All groups share one centre, and each spreads out both ways along 10 directions, with some noise.
Known rows, each followed by its group:
[  5   4 -11  -1  -2  -9   9  18   3 -11  20  17 -26   0  23]
q_885
[ 20  21  -5  -9  19  -5  -1   3   9  -8  16   0 -20  -3  20]
q_208
[-59 -83 -21  26  -2  23 -34 -15 -16 -11  49   2 -14  -9  -5]
q_885
[-11  34  40  16  -3  56  46 -30 -28   5  26 -16  30  25  -8]
q_208
[-55  20   0 -11   4 -11  14 -21  -1  -3 -44 -41 -10 -29  27]
q_812
[-50 -16  13  18  15  -8 -17 -14   7   6 -14 -18  -1 -14 -13]
q_455
[-13  -9 -24  -6  30 -21 -22  35 -13 -10  -5  -2 -30  -7  -4]
q_812
[ 14  15   8   7  -7  -7   2   4  -2  12  11  11   9 -25  18]
q_812
[  9  24  -8 -28   3   8  -4   1  -6  -8 -16 -38  -5 -11  38]
q_208
[ -7 -51 -13  -3  31  35  13  20  25 -25  12  12 -29 -44  76]
q_455
[ -4  36  23  41  -9 -21  20  31  17  10   4  15   4   9  -3]
q_208
[-56 -29 -20 -16  -5 -45   1 -20  -8  -9  16  10 -69   5   5]
q_85
[ 28  16  10  21 -17   1  18  12 -20   9  12  -6  29 -10 -13]
q_455
[-22  -9  18  39  15  -8 -10  33   3  17 -13  -2   5 -12  -2]
q_208
[  7 -17 -25  21 -18 -22 -17 -12 -22   7  26 -24  -3 -25  -5]
q_208
[ -2  10  31  13  15 -29  15 -17  11  31  -1   4 -15 -10   6]
q_812
[ 14  39 -20   1   1   8  24  47  -9  10 -19 -10  44  -7  20]
q_85
[-53 -15  -2  54   7  24  20  10   0 -21   9 -14  12 -16  -9]
q_885
[-10  17 -17  28  -6 -12  18   2 -15  -4   9 -15   7 -15  -9]
q_85
[ -9  16 -39 -40  43  14   6   0 -37 -30 -11 -44 -24 -16   1]
q_885
[ 25 -11 -16 -38 -45  17  65   3 -28  12  -2 -15   9 -27  73]
q_85
[  8 -38  -7  24 -58  22  11  14 -30  14  23 -16  31 -18  28]
q_208
[-31 -18 -20 -15  -2   2 -26  31 -27  -4 -16 -21  -1   0  -1]
q_455
[  2  -8   0  -9 -28 -15  30  -7 -30  25 -27 -35  11 -38  17]
q_455
[  7  17  20  61   8  -7  -2  42   2   5   7   6  15  -7 -16]
q_85
[ -7 -20 -15  18   0  -5  40  32   0 -14  19  27 -24 -22  28]
q_208
[-11 -22   2 -10 -15  -1  23 -17 -20   4   0 -21 -27 -21  33]
q_85
[-21  33   4 -42   2  16  26  10 -21  -4 -22 -22 -13  19  30]
q_208
[-81  13  24  39 -22   8  22   3  36 -19   7  18 -14  24  22]
q_885
[-73 -15 -32  40  -3   3  -8  16 -20 -32   8 -21  -4  -7 -25]
q_208
[-18  18  50   1 -26   4  48   8  35  -1 -10  41  11  26   7]
q_455
[-50 -39 -16  27  13  24  22  15  13 -30  -8 -18 -19 -32  37]
q_812
[-17  -4  20  14  -2   8  50  -8   2   9  -4  -4  -1 -23  30]
q_208
[ 16 -13 -10  14 -19  23  57  33  20 -15  43  45  -1  -6  53]
q_85
[-29 -10   1  -9  22  14  45 -15 -30   1   8 -17 -13   0 -10]
q_885
[ 17  -7  25   6  19  -5   1  16  10  40  -1  11  10 -13  21]
q_85
[ 51  16  12  -1 -17  14  27  -7 -27  15 -11 -31  45 -35  -6]
q_455
[ 10 -59 -32 -36  43 -38 -24 -40 -24   9   4 -27 -64 -68  19]
q_85
[ 11   2 -15  13 -11  23  20  21 -19 -14   7 -19  14 -22  25]
q_208
[ 10  36  23  25  -1 -26  49  11   6  22 -23 -10   0 -22  17]
q_812
[  9  58 -37 -21 -31  -3  57  32 -30   9 -36 -39  43 -10  25]
q_85
[ -4 -19  -7  -3 -25  27  26  10 -16  -8   8 -14   5 -17  37]
q_455
[-29 -22   4  10   2  24  31  -2   6 -19  28  21 -24  -5  35]
q_208
[ 33  36 -20   8 -19 -33 -29  47 -20   9   0  27  32 -41   3]
q_812
[-14  29  27  10   0  27  18  13  -3  -1 -16 -25  10   5  22]
q_85
[-15  -7 -43   9 -43  23  -4 -23 -35 -32  37 -13  25 -42  19]
q_812
[ 11  16  29  10   1   6  35  38  22   6 -12  22   3  -5  31]
q_455
[ 35   0   6  -4  18  59  65  17 -36  -3  13 -13  26 -11  14]
q_885
[-58 -21  16  29  14  -8 -21  -8  21   4   5   5 -19  -3   4]
q_885
[-56 -41  -9 -17  24  -5 -67  25  -5  11   3  10 -19  26  -8]
q_85
[-22  46 -18  -9  11  24   7  30  -9 -38 -22 -31   5   8  12]
q_455
[35 11  4  5 23 12 -2 22 -2  0 23  9 -4  1 11]
q_885
[ -7   0 -10 -13  79  33  34   4 -14 -25   6 -14 -18 -11 -12]
q_885
[ -3 -12  34  19  47  -6  37   9   8  31 -23  -2  -3 -31   7]
q_885
[ 54  39 -21   8 -26  40  81  28 -15 -40  -4 -21  36 -43  41]
q_455
[ -7 -20  31  14  -9   9 -13  -8  -6  34  10  -1  16  -7   8]
q_812
[-57 -48 -25 -48 -46  53  25 -19 -27 -20 -21 -47   5 -42  86]
q_812
[-54  24 -16  44  -6 -59   6  -2   1  -8  -2  -7 -28  -6 -29]
q_885
[-80  -3  -1  67  -5  -9  42  16  27 -31  -5   6 -14 -20   6]
q_885
[  2 -23  10  -1  28  -5  17  -3  14   8  10   9 -33 -18  33]
q_812
[ -8 -30   0   0 -16 -22  30 -18 -14  21  11 -10 -25 -18  19]
q_812
[ 15  19   2  27  27  19  12  18  -4   0  -1 -27  11 -29  25]
q_455
[  9  23   5  15 -11 -11  34   4  -8  10  -4 -13   3 -20  15]
q_812
[-23  27  -2   7 -14  18  46  18   8   2 -29 -23  35 -16  42]
q_85
[-17 -15  -5 -13  -9   1 -12  30 -12   1   3  12  -9  16   7]
q_455

New rows, each followed by its group:
[ 34   5 -10  44  34  17  50  87  -8 -20   0 -14 -20  22  -1]
q_812
[ -7  30  17   8 -11 -46  44 -33  33 -28  -6  31   3 -17 -61]
q_455
[  9   1  -2  28 -42 -16 -20  13 -29  28  16   8  42 -33  -4]
q_812
[ 24  12  12  11  15   0 -15 -18 -46  -5   3 -57 -21 -25 -16]
q_85
[-50 -41  10  28   5  -9 -20   5  42   4  -6   3 -16 -23  36]
q_208
[-36 -31 -28  11  -1 -19  15  20  13  -2   6  15 -17 -24  28]
q_85
[-14  -1   9   2  13  21  -7 -22  -7  -2  -3 -27  13 -12  -3]
q_455
[ 59  79  14  58 -51 -34  38   7  29  -3  23  12  10 -22  41]
q_885
[ -1  21 -23 -24   3   7  44  58  28  41 -41  20  56 -11  64]
q_85
[ 22  13 -10  -2 -15  13  52   9 -18  -5  20  -6 -13 -12  49]
q_455
[ 43 -12  -2   1  21  -1   0  -2 -33  20  33   2  -7 -18  -4]
q_208
[-30  -6   3   1  10  -3  26 -21  23   4  12  10 -19 -12  32]
q_85
[-11  36 -22 -20  20  23  11   3  -6 -16  -6 -25  10   1  20]
q_85
[ 19  37  -8  18  11   7  41  44 -13 -21   8   3   3   4  -3]
q_885
[-32  34 -39  42  27  -1  -8  28   5 -33  14  -6  15  -4 -28]
q_85
[ -7  14 -38  37 -46  34 -20  49 -49 -25  19 -20  58 -13  -8]
q_812
[ 31 -21   2  27  43   2  27  15 -11  18  -5 -37 -19 -27   5]
q_812
[ -4  58   6 -10 -34  32  38 -26 -45   3  30 -48   5  40  23]
q_455
[ 34  89  12  13 -40  -7  55   6 -58   0 -21 -63  17   4 -13]
q_85
[ 43 -34  11 -28 -14  -6  35 -16   6   4  30  41 -15 -21  23]
q_455
[ 31  26 -42 -24   2  11  -2  38 -70  10  10 -50 -19   5  45]
q_455
[  8 -10  -9  27  -2 -30 -16  30   6  12 -10  -2 -10 -40  26]
q_885
[ 55 -27 -19 -36  40  28  -4  -3 -50   5  37  -5 -13 -23  11]
q_208
[-22  -6   6   5   3   6  -6  -3   8  -2   9  -7 -10  -3  19]
q_208
[ -5  -8  21  50 -13  26  59 -18 -18   7  23 -38   5  11  -4]
q_812
[ -9   2   1  17 -44 -12 -17 -34 -37  26  18 -18  38 -36  -6]
q_812
[-45 -11  59  25  -8  15 -34   0  14  56 -62 -49  40 -23  40]
q_885
[ -2 -44  21  12  15  24 -15  25 -27  39 -25 -47  14 -10  12]
q_812
[27 -9 18 24  1  8 11 33 -8 17 26 19  0 18  4]
q_812
[ -6  10 -29   4  -6  47 -18 -28 -22 -38  38 -22  26 -31  13]
q_812
[  5 -23 -24 -10 -41   4  -5  47 -30 -16   5  14  24   8 -30]
q_455
[-22 -38 -11  15   3 -29  -9  57  15  -8   3  49 -22  -8  -5]
q_455
[  8  63  10  53  53  20  13 -17  20 -32  40  -5  -5   4 -10]
q_455
[ 1  1 20 11 -9 -2 35 15 -3 17  7  3 -9 10 17]
q_812
[ -4 -23  -9   7  23  -8 -35 -39 -40  17   5 -56 -10 -40 -21]
q_85
[ 46   8  42  60   7  48  30  27 -29  28  34   9  54  -3 -16]
q_208
[  8 -19 -11 -32  17 -12   9 -29 -21 -26  23 -12 -74 -22  25]
q_85
[-30  -3  14  44  -3  28  27  13  -5  -7  17   3  14  -3   1]
q_208
[  3  63  40  19 -21  -2  10 -20   5  23   3   7  39  -8   7]
q_812
[-21  -4 -19  33 -22  -5 -17   5 -15 -14  42   5  -6  10 -14]
q_885
[-33 -18 -29  -5  -3  19  -5  -5 -18 -19  -4 -32  -3 -34  24]
q_812
[-18   8  -5 -11   3  -9  -2  17 -20   5  -5 -13 -19  19   0]
q_812
[-46 -21   4  12 -29  52 -34  39 -21  -2  -6 -17  44   5  22]
q_812
[ 22   7   7  47   4 -25  26  22  10  27  16  19  19 -20  -1]
q_85
[  4  27  19  17 -41  16  38  32 -28 -19  16  -4 -13  28  10]
q_85
[  7   9  17  34 -41  47  55  10  -3  11  21  -4  51  -3  36]
q_85
[-14  24  -8  -7  -7  18  26  10   4 -27   2   0  -4  -9  37]
q_812
[ 30  18  12  23 -28  10 -25  34 -38  21  46  14  34  36 -29]
q_812
[-50  -4 -34 -15  -1  26 -15 -26 -22 -31 -10 -49   7 -43  27]
q_812
[  6  10  41   6  16 -29   3  13  22  42 -13  26  -8 -12  19]
q_812
[ -9  -4   1  18 -21  10   9  15   9  -7  10  -6   3  -7  32]
q_208
[ 35  25 -30  -4 -23 -25   3  34 -29  -2  12  13   8 -30  12]
q_812
[ 18  20  25  51 -50  27  54  33 -26  12  36  -1  32  36  -5]
q_812
[ 25  23  -5  49  46  28  63  28 -16 -19   6 -18  24 -40 -18]
q_885
[-22  -1 -10  11  -6  14  -2  23 -14  11 -13 -21  30 -10  14]
q_85
[ 48  16  27   6  -8 -13 -49 -41 -29  55  23 -35  20  -6  -8]
q_885
[-49   7   2  24  17  13 -20  11  -9   2  -4 -34  -5   8  12]
q_455
[-17   4 -15  13 -19  17  15   3 -12 -20  25  -4   2  -5  17]
q_812
[-31 -30  58  57   4  -1  38   6  26  37   3   9 -14  19   6]
q_812
[  1 -11 -49 -23  63  57  -3   2 -33 -56  19 -36 -12 -24   2]
q_885
[ 21  16 -10  16 -16  19  26  40 -31 -14  -3 -24  11 -15  16]
q_85
[ 64  18   9  18 -23 -10  -6  14 -48  46   7 -30  38 -18  -8]
q_885
[  2   7 -10   8  -8 -14  29  33 -16  -6  21  19 -18  14   0]
q_885
[-36  30 -31 -16   1 -21 -20  36 -28 -17 -25 -25 -12   9 -13]
q_812
[-54  49  55  47  30 -26  46 -23  31  16 -24   0 -14  -3 -10]
q_208
[-17 -25  34  45  -8  41  12 -15  30   1  29   3  19 -11  39]
q_208
[ 13   9  -2 -10   2  17  26   0 -16   6   3 -29  -6 -15  43]
q_455
[-23  -5   0  -9 -17  -7   3  14  -2  15 -44 -37  -2 -35  50]
q_885
[ 70  17 -21 -21  35  12  17 -10 -64  13  17 -43   8 -24 -20]
q_885
[  2   3   7 -35   4  42  -3   8 -15 -24  25  -1 -32  28  30]
q_85
[-16 -34  22  20  -5  11 -12  10  -8  19  15   2  -2   0  11]
q_85
[ 13  46  34  43   1  30  27 -10  -6   5  22 -23  32  14  -8]
q_812
[-45  16   5  28   0  17   2  11   7 -26 -11 -12  16   3 -14]
q_455
[-32  25 -14  20 -69  -9  17  34  -1 -10 -17 -29  18   7  30]
q_208
[ 18 -24   2   0 -39  15   2 -39   4  14  19 -37  10 -33  55]
q_208
[-29  10 -58 -10  21 -38  12 -36  -5 -12  15  -9 -20 -23  -5]
q_85
[  3  15  -8   7  20  40  47  -8 -46 -11   8 -45  21 -13 -19]
q_885
[  5   7  -8  -8 -21  -5  14 -35 -10  -3  24 -16 -18 -14  32]
q_885
[-20   1   4  -7   5  17 -11 -20 -20   3   3 -31   4  -5   6]
q_812
[ -1  50  19  69   0 -22  44   7  13  -8   1   2  20 -17 -33]
q_455
[-33 -10  -5 -17   9 -18   0   9  18 -25 -12  22 -23  -4  -9]
q_455
[ 21  11 -14   3 -35 -15  33 -16 -19   3  32   9  -1 -25  23]
q_812
[ 10 -13 -21  10 -11 -19  47  -4 -22   3   4 -24 -20 -39  24]
q_812
[  1 -12 -35  59 -17  -9  19  49  -6  -8  36  27  21 -13  -5]
q_85
[ 40 -16 -14   9 -37   3  43  20 -31  27  10 -13  32 -39  32]
q_85
[ -4  18 -50  -4  -9 -19  51  27   0 -37  14  17 -25 -13  29]
q_85
